The rows come from 4 hidden closed curves, with some noise, and rows from the same curve form a group. Each curve winds through 8 dimensions. The rows are also pushed far along 5 directions, which tell nothing about the answers.
Known rows, each followed by its group:
[  9  40  24 -10 -26   5 -11  33  -1 -40 -27  -5 -38  -4  -1  -9 -18  10
 -24  60 -14   6 -12  32 -50] -> Z_967
[  5 -39  27  21  42  24 -12 -32   8  -1  11  33   1 -30  -6  23   2   3
  18 -14 -30  11 -25   8 -16] -> Z_4
[ -9  12  44  26  -3   4  19   9  51  -4  -8  -9 -17 -60  -7  20   6 -21
 -21  -4 -32  -1 -18  -7 -36] -> Z_967
[ 17  -1  38  -3 -10  20   9  18   4 -12   4  13   9  15  -9  -8  -3  10
 -24  29   5  28 -13  10 -11] -> Z_4
[ 12 -25   1  -1   0  28  -7  -8 -11   7   9  31 -14  28   5  19   3  21
  -3  26 -13  13 -10  20 -41] -> Z_4
[-14   3  23 -36 -20  -2 -16   7  -3 -21   3   3 -18   9  -4 -22  -8  16
  -2   6  -1   2  11  10 -17] -> Z_967
[ 14 -23 -16 -10  26  22 -10  -5 -33   1   3  31  14  37  15   5 -11  19
   7  16   9  12  -7  21   1] -> Z_4
[ 13 -30  23 -15   1   6 -22   9  -9   3  31  -3 -24 -14 -18 -22  -4  -6
  27   4  -1  12  17  19 -27] -> Z_314
[ -6  11  29  18   0   0   2  -7  45   8  10  -4   0 -50 -28   2  16 -31
 -15 -37 -22   2  -6 -23 -12] -> Z_4
[ -7  10  17  -6 -18  -4 -12  34   9  -2  15 -21 -49 -19 -12 -24   0  -7
  17   2  -2  -3  20   4 -23] -> Z_967
[-18 -27   8  24  26 -17  11 -18  28  25  20 -20   3 -48   6   7  13 -22
  10 -38 -21 -16  25 -29  -2] -> Z_574
[-17  39  30  16   3   5 -10  45  23 -24 -41 -17 -32 -48  11   0 -37  -8
   1 -27 -11 -18  -9  -7  -5] -> Z_574
[-11  19  29  35  10  -4  21 -30  44  -4 -11   5   8 -54 -11  33  28 -15
 -18 -27 -22   9 -33 -16   5] -> Z_967
[-23  19 -29  13  15  12  23   3  21  -5 -34  13 -10   1  -1  17 -29  -5
  -8 -13 -34 -42 -22 -12  10] -> Z_967
[ -2  15  -7 -15 -21   6   1  32  -5  -4  -8 -22 -15  12  16  -9 -23  17
 -21  21  13   0  24  11 -22] -> Z_314
[-21  29  25  24 -24  -6  10  36   2 -19 -20 -18 -29 -21  -2 -14   6  -4
   5   9   0  -7 -21  -2  33] -> Z_314
[ 13 -18 -20   0  -5  22  -6   1 -21   3   9   9  -5  17   0  11 -13  10
  14  30  -2  -2  -6  26 -15] -> Z_314
[ -1  31 -59 -12 -18  19  -8  10 -31  -7 -25  20  -3  54  12  11 -14  14
  -2  22   8 -16 -21  18  14] -> Z_574
[ 12  -1  -2  16 -16   7  17 -21 -16  10   2  27  40  29  -8  14  33   5
 -23  20   9  21 -29  -1  32] -> Z_4
[ 10 -29   4 -24 -13   6  -9   2 -21  11  44  16   2  11  -3 -15   6  19
  -8  23   3  22  35  27 -24] -> Z_314
[ 10  16  52  14 -49 -36 -15  13   3   0  12 -20  -1 -30   1 -11  41   7
 -23  19   3  28  24  -7 -26] -> Z_967
[  5 -28 -10 -26  10   9 -21 -10  -6   8  25  -9 -19 -21   3   5 -28   6
  20 -12   4   0  38  29 -49] -> Z_967
[-15  35 -12  17 -26 -14  -4  16 -20 -14 -25 -16 -14  21   4 -16   9  19
 -25  36   2  -8   6  -4  10] -> Z_574
[  8  14  -3  11  41  -4   4 -21  28  -6 -21  -1  17  -5  -3  10  10 -24
  -3 -17  -7   1 -24 -24   3] -> Z_4
[  9  30   4  -6  26   9   0   8  19 -28 -32  19 -18   5 -22  -2 -27 -19
   0   9 -23 -13 -38   6 -13] -> Z_314
[ -5  -2  19   4  -5  26  13   1   9 -15 -10  26  10   9   3  18   5   6
 -26  40 -36   3 -38   4 -19] -> Z_574
[  2   2   2  -9  -7  -5 -11   6  -6   7   7  -1  10  22   1 -16  17   7
  -9 -10  12  13  12 -15   9] -> Z_4
[ 23  -6  59   7 -36   6 -16  15  17   5   9   2   0  -2 -15  -8  20  10
 -42  15 -11  30  13 -12 -55] -> Z_574
[  8 -37  -5   0  30   5   1 -16  -6  22  13 -14  24 -18  27  15  -8  -7
  -3  -9   7   2  25   0 -15] -> Z_574
[-12 -27 -12 -17  23  25  -1 -13  -9  -8  -5   5   7  18  10   4 -33  20
 -13  15 -14 -14   7  11 -21] -> Z_967
[-12  23  36  19  -7  -9  12  32  38 -18 -16 -28 -21 -34   6  -1  -5  -8
  -2   9 -19  -9 -11 -22 -13] -> Z_4
[ 10 -57  26   0  42   4  -6 -17   3  17  46 -15  -8 -54  -4  -3  -6 -11
  42 -36  13  19  31  16 -11] -> Z_967
[-19  41 -20 -20 -28   4  25  21   6 -23 -46 -12   4  24   7   5 -29  -5
 -18   9   5 -28 -27  -6  21] -> Z_314
[  7  -4  24 -35 -22  17 -47  33 -28 -29  10 -10 -50  20 -10 -41 -18  21
  11  54   7  16  19  37 -52] -> Z_314
[-14   5  26 -11 -50  -8   9  20 -14  -2   3  -8  15  34   5 -24  39   2
 -31  32  13  14  -2 -15  19] -> Z_314
[  7  24   8  36  -6   8  28 -12  13  -2 -31  24  -4  13 -15  29  26  -2
 -19   4  -4  10 -52  -9  17] -> Z_4
[ -1   3  -2   9 -23  22  14  20  -7  -5 -26   7   2  42   9   6   3   2
 -15  42 -13 -11 -36  -8   6] -> Z_314
[-11 -28  -1  10 -14 -22  -1 -19   7  30  35 -45 -14 -27   4  -3  37 -10
  27 -29  25   5  39 -20   1] -> Z_574
[ -5  -2 -25  -3  13  15   1 -22 -21 -10 -13   9   9   6  -6   9 -21   3
  14 -12  16 -10 -22  17  35] -> Z_4
[  6  11 -28  15 -12  -2  36   8 -21   4 -15  17  16  35   3  10   1   0
  -2  14  16  -7 -26   5  56] -> Z_314
[ -2  15 -21 -25  38  13 -22  -2 -12 -40 -30   4 -22   7 -12 -15 -51  -7
  24   2  -5 -23 -17  26   0] -> Z_314
[  3   5 -28   2  35   4  14 -18  27  11 -11  12  -6 -21  -3  31 -27 -25
   9 -30 -24 -24 -11   4 -19] -> Z_967
[ 10 -26 -25  -6  10  12  -6 -33  -8  25  18  -3   0  -2  -7  14  -3  -8
  20 -29  22   2  13   8  -3] -> Z_4
[  7  23 -33  32 -31 -17  49 -11   5  36   6  18  44  14   3  30  41  -7
 -35   4   6   5 -18 -15  43] -> Z_314
[ 32   0 -25  18  12  12  14   7 -15  13 -11  30   7  30  -1  13 -18   4
  -9  13   4   3 -10  14   3] -> Z_574
[-11  25  48  25 -56  -1 -21  40  -7 -25  -5 -27 -51 -20  -7 -18  10  32
  -7  32   9  19   7  11 -14] -> Z_4
[ -3  30  14 -21  -2 -14   6  41   0 -22 -28 -26 -34  -1   9 -25 -28 -10
  -6  11  17  -7  16  12 -13] -> Z_967
[  4 -20   6 -32  17  32   7  -5   5 -15  -4  15  17  14   4   7 -30  -1
 -21  22 -18  -3 -12  15 -33] -> Z_314
[ -1  10 -69 -14  -3  15   7  -1 -19   8 -20  14 -15  56   4  13 -27  11
   1  11  -1 -31  -3   7  -2] -> Z_574
[ 12 -25 -21   7  28  -2 -23  -7 -31  13  18  -5  14  -2  18  -5  -7   7
   2   5  10   6  35  14  -8] -> Z_574
[-12  38 -14 -27 -12  14  23   7  -1 -27 -38  29 -10  51  -5   1 -12   6
 -20  30 -11 -15 -42  13   7] -> Z_967
[ -9  13  -4 -26   1  39  -3   4 -17 -32 -29  30  -7  30   2   6 -28  15
 -12  33 -11  -6 -40  33  -5] -> Z_4
[ 10  -4  46  28  35  20  -3 -12  46  -1 -15  29  24 -47  -6  30  -2 -22
 -17 -32 -43   7 -39 -21 -23] -> Z_574
[-16  -4 -12  31  43   4   3  -3  14   0 -13  11 -14 -26   3  12 -22  -1
  11 -17 -38 -26  -4  -8   2] -> Z_574
[-20 -28 -17 -21   0  -2 -12 -18  -6  12  27 -30 -25 -48   8   8 -34  12
  51 -63  35 -10  43  22   7] -> Z_967
[ -9  -1  40   3   6  25 -12  35  16 -19 -16 -13 -42 -12   0 -14 -12 -15
  -2  21 -24  -5 -16   1 -39] -> Z_314
[  0 -20  12 -32 -20   5 -13  23 -17  -8  11 -25 -10  19  26 -14 -10  23
  14  31  20   6  20  10 -20] -> Z_4
[ -8  14   2  11 -31   0 -11  25 -15  -5 -20 -19  -7   6  16  -3 -12  24
  -5  -3  20  -6  11  -6  15] -> Z_574
[  5 -10 -10  -3 -12  -7 -11   4  -1  25  17 -11  -3 -10   0  -4   2 -13
   9 -29  12   0  28  -8 -10] -> Z_574
[ -4  36  24  16   0  -9  -2  14  24 -20 -23  21 -17 -14 -15  -5   5  -4
 -15   9 -45  -9 -27 -11 -13] -> Z_967

New rows. What belongs after each?
[ 16 -16 -16  10  20  25  -6 -41   0   8  -3  41  32  31  -5  32  16   8
 -16  16 -24   9 -38  -4 -15] -> Z_574
[-19   0  15  14  51   7  -1 -18  23 -18 -19  -7 -12 -42  -1   8 -21  -5
   0 -32 -11  -5  -4  -2  -2] -> Z_967
[ -1  -6  28  -5 -11   3  -5  15   2 -11   2 -46 -38 -25   8  -7  -8   1
  12  11  27  10  18  14 -30] -> Z_574
[-27  29 -35  17  14   0  28   9  21  -3 -41  -3 -20   5  12  14 -25  -8
 -12  -4 -31 -47 -12 -16   7] -> Z_574
[-27  53 -16 -19 -40   4  -4  25   0 -19 -31  -3 -25  26  -3 -14  -5   3
 -20   6   2 -18 -13  -3   7] -> Z_4
[ 22  -2 -45  21  16   0   9 -17 -29   7 -18   4  41  34  14  16  -5  11
  -4  18  22   0 -15  -6  39] -> Z_314
[-10  23  -6   6 -48   1   8  41  -3  -4 -28 -37 -22  18  15  -7   2  -5
   1  20  21 -17  -7 -11  10] -> Z_314
[ -4 -20  17  17 -30  -6   0  12  -9  16  34 -23 -15 -17   2  -7  22  19
  11   3  18  17  29   3   2] -> Z_967
[-31  23  27  -6 -15   5   1  38  23 -26 -16 -28 -48 -23  -6 -23 -16 -11
  -1   9 -18 -21  -2  -3 -15] -> Z_967
[  6   7   7  43  29  -2  10 -25  18   2  -9  29  15 -19  -9  24  18   1
 -19   3 -31   7 -26 -10   3] -> Z_967
[  5  13  29  28 -20  -1  23   1  37  -3 -15 -13 -10 -10 -21   8  12  -3
  -7 -12   2   4 -22 -30   8] -> Z_4
[ -2  17  -7  13   5  -4  -5 -17   5 -12 -18  -1  -5 -27   2  21 -14   8
  -4  -3  -8  -7  -4  13 -13] -> Z_967
[ -1  32  -2  41  11 -30  11 -12  18   8 -13   5   4 -20  -9   6  34 -19
  -3 -24  -5   0 -14 -23  33] -> Z_967
[-14  20 -35 -25   5   0  10   7 -16 -10 -26  -7  -7  43   7 -14 -17   1
 -11   8  15 -19   6   1  15] -> Z_967
[ 17 -16  22 -32 -13   0 -22   3 -29 -17  21 -11   6  12  -3 -29  -1  15
  -5  36  24  29  22  24 -19] -> Z_314
[ 23  31  39  17 -35  -2  22  19   8 -16 -24  32  11  23  -2  13  26  11
 -58  75 -28  19 -39   5 -31] -> Z_967
[-49  46  13  -5 -52 -20  13  22   6 -24 -26 -35 -25 -15   2 -13   2   9
  -2 -22  25 -16  -6 -10  48] -> Z_967
[-20 -14  56 -20 -21   3 -13   5   9 -21  17 -13 -14 -29  -8 -17   4  11
   1   3  -8  13   8   6 -15] -> Z_967
[-12   4  48  21 -13 -12   5  -2  25  -2   1 -17  20 -51  -2   3  33 -25
 -12 -20  -6  11 -16 -25  17] -> Z_574
[  7 -18  62  -4  38  18 -12   3  23 -20   9   1 -10 -49 -12 -10 -14 -12
   5 -21  -5  23  -5   9 -25] -> Z_4
[ 20 -25 -36 -24  12  -9  22 -33 -15  28  22  26  22  23   1  18   3  -9
  26 -33  27   5   7  14  24] -> Z_967
[-10   2  41 -15  -8   9   2  37  16  -8   4 -17 -23 -22   7 -16 -10  -4
 -22   9  -6   9  21   7 -39] -> Z_314
[-30  15 -39  -9  28 -21 -18  -1  -4 -12 -25 -53 -23 -24  25  -9 -30 -10
  55 -44  28 -37  17 -12  33] -> Z_4
[  0 -38  -3 -30  -2   8 -31 -26 -15  19  43  -5  13  -4  -5 -10  10  -4
  13 -25  16  12  33   6 -19] -> Z_4
[ 35 -12 -16  26   0   5  23 -17   3  33  16  41  55  47 -19  11  26   7
 -42  15  -9  20 -10 -26  11] -> Z_4
[-20 -27  -2  -6 -27 -12  -2  -6 -24  15  22 -33  16   6  13 -16  15  17
  -4  -7  27   0  41 -13  20] -> Z_967
[-26  65 -17  12  25 -13  14  16  18 -27 -57 -16 -37 -10  -2  -9 -17 -20
  -1 -24   4 -27 -23  -7  32] -> Z_967
[ 23 -34 -17   3 -20   0  -6 -16 -22  31  21  10  23  31 -10   4   5  16
  -1 -10  14   9  27  -6   2] -> Z_574
[ 20 -41  11 -18  24  20  -9 -11 -20   1  26   5  19   1  -3  -8 -20   9
  11  -4  23  22  13  19   0] -> Z_4
[ 17 -16 -14   7  62  14  18 -16  19   9   5  30  -7 -13 -11  17 -18 -25
  23 -24 -18  -6 -19  13  -6] -> Z_967
[-21  13 -46  -1  26 -12   8   6   0   5 -31 -40  -9 -28  27   6 -41 -21
  19 -46  20 -42  25  -3  27] -> Z_574
[-13  21 -10   7  24  23  26  10  34 -15 -30   9 -47  -2  -1  20 -17 -11
  -4  23 -36 -21 -37   9 -37] -> Z_574
[ 15 -26  27   5 -16 -22  10  -2 -10  22  21 -16  28  -3  15  -5  26   7
 -26   8  19  24  39 -10  -6] -> Z_967
[-34  31 -19  34  -5  -7  45   1  27   5 -38  -4  12  -5   0  19   3 -19
 -19 -25 -19 -40 -31 -39  52] -> Z_967
[-23  -3  32   9 -30  -9   2   8   6  -3   7 -28  -2 -32   8  -3  22  -3
   3  -5   7   3   0 -14  14] -> Z_574
[  8 -23  -3  31  17  11  11 -32  -6  15   0  38  24   9  -1  30  30   5
   2  -3 -11  10 -36  -6  22] -> Z_4
[ -2 -17   1   8   2   1  10 -15  16  17  21 -14  -1 -40  -2  19   4 -14
  11 -22   2   0   8   5  -9] -> Z_967
[ 32 -53   1 -20   3  14   4 -18 -17  17  36   0  39  28   5   6   3   9
  -1  24  24  26  14  10 -11] -> Z_4
[ -9  33 -18  -5  -6  15  -7  -7  -6 -33 -43   6 -11  37  -7   3 -12  17
 -15  27  -1 -10 -35   2   1] -> Z_4
[-21  30  48  24 -17  -6 -22  33  15 -37 -16 -25 -49 -54  -9 -17  -6  12
   2  16 -17  -1  -2   7 -18] -> Z_967
[ 37 -37  18  14   0  -5 -13  -6 -25  23  32 -11  10  -2   0  -5  16  12
   2   9  33  39  35  11 -14] -> Z_574
[ -1 -30  50   6  21 -18   8   1  17   7  22 -33  -1 -61   3 -12   4 -24
  14 -34  17  16  30  -5   3] -> Z_967
[-17  43  11   8 -41 -27   9  48   0  -8 -15 -35 -48 -12   3 -23   2  11
   4 -14  31  -2  21  -3  19] -> Z_967
[  2  32 -20  11 -33   2  16   8   6   6 -33   4  -7  40  -3  11   6   6
 -32  13   0 -10 -15 -17  -4] -> Z_574
[ 25   0   9 -13 -24  30  10  30 -13 -17  -5  19  -9  30   2   6 -28  27
 -22  67  -6  16 -17  39 -35] -> Z_314
[-23   1 -24 -32  46  24  -1   0  -6 -33 -27 -13 -26   4   9 -12 -55  -7
  11   0   2 -29  -4  25  -7] -> Z_967
[-10 -13  -2 -20 -20   9   9 -13 -20  -8   3  16  17  34   1   2   1  22
 -12  23   2   3  -8  11  11] -> Z_967
[-11 -31   6 -19  22  37 -25  12 -15 -28 -13   0 -21  14   4  -9 -51  11
  21  21 -18 -20  -9  16 -21] -> Z_314
[  4  -3  66  23   7 -16  11  -4  36  -9  -3   8  10 -60  -8  12  10 -16
 -14  -8 -30  12 -15  -9 -14] -> Z_967
[-22  35  -9   2  18  24   5   4   7 -39 -48   9 -23 -15 -12   8 -44  -8
   7 -13  -8 -27 -46  18  23] -> Z_4
[ -5  24 -15   3  48  11 -27  13  16 -30 -26 -14 -30 -26  -8  -9 -56   1
  11  -8 -24 -25   1   6 -22] -> Z_4
[ 27 -34  12 -28 -15  18 -19   0 -13   9  47  18   8  10  -6  -5  -5  30
 -17  38  -9  29  34  33 -62] -> Z_314
[ 15  14  12  -8 -56 -53  -2  13 -25  13  13 -20  12  11   8 -21  38   4
  -6  11  38  20  34  -7  16] -> Z_967
[ 13   0  19   6  20   9  20 -17   6  -8  -4  41  36  15 -11   7  21 -10
 -35  32 -23  20 -36   3   3] -> Z_314
[ 27   0 -19 -12 -21   3   8  -3 -12  10  12  36  29  52 -11   3   8  20
 -27  34  -8  12   0   5  -8] -> Z_314
[ 16  30  -1  11 -15   7   9  16  10  -3 -35  15   1  16 -12  12 -23  -3
 -27  -8  -6  -9 -18  -9  -4] -> Z_574
[ 37 -42  16   9  23  10  -7 -25 -15  20  37  17  30   3  -3   3  25   7
  -7  13  14  43   7   9 -14] -> Z_4
[  5 -52  45  24  32  17 -22 -26   8   3  37  21  15 -52 -12  10   9   5
  17 -12 -29  22  -4   5 -17] -> Z_4
[  5   4 -28  -4  25  38 -15  -5   9 -12  -6  26  -8   3 -20   8 -46   7
 -16  12 -41 -21 -10  18 -39] -> Z_4
[  9  -4 -22  12  36 -10  14 -34  19  23   3  10  39  -4 -17   9   7 -29
   4 -61  10  -2  -7 -33  44] -> Z_4
[ 30 -13 -36  -5  15  15  21  -4 -21  16   7  40   5  56  -1  12  -1   7
  -4  33   5  11 -11  23  -6] -> Z_967
[  4  24  43  19 -45 -27  -4  -2  15   4  15 -11  -3 -25  -5  -1  61   7
 -31  11   5  38  10 -10 -20] -> Z_967
[-24  36  15  10 -23 -41  11  26  25   2 -19 -56 -24 -52   8 -13  -2 -27
   4 -41  19 -19  29 -22  15] -> Z_967
[  2  -3 -19 -31  -6  19  -8  13 -20  -5   0   6 -10  32  25   4  -5   7
  -4  37   3   4   2  26 -36] -> Z_4
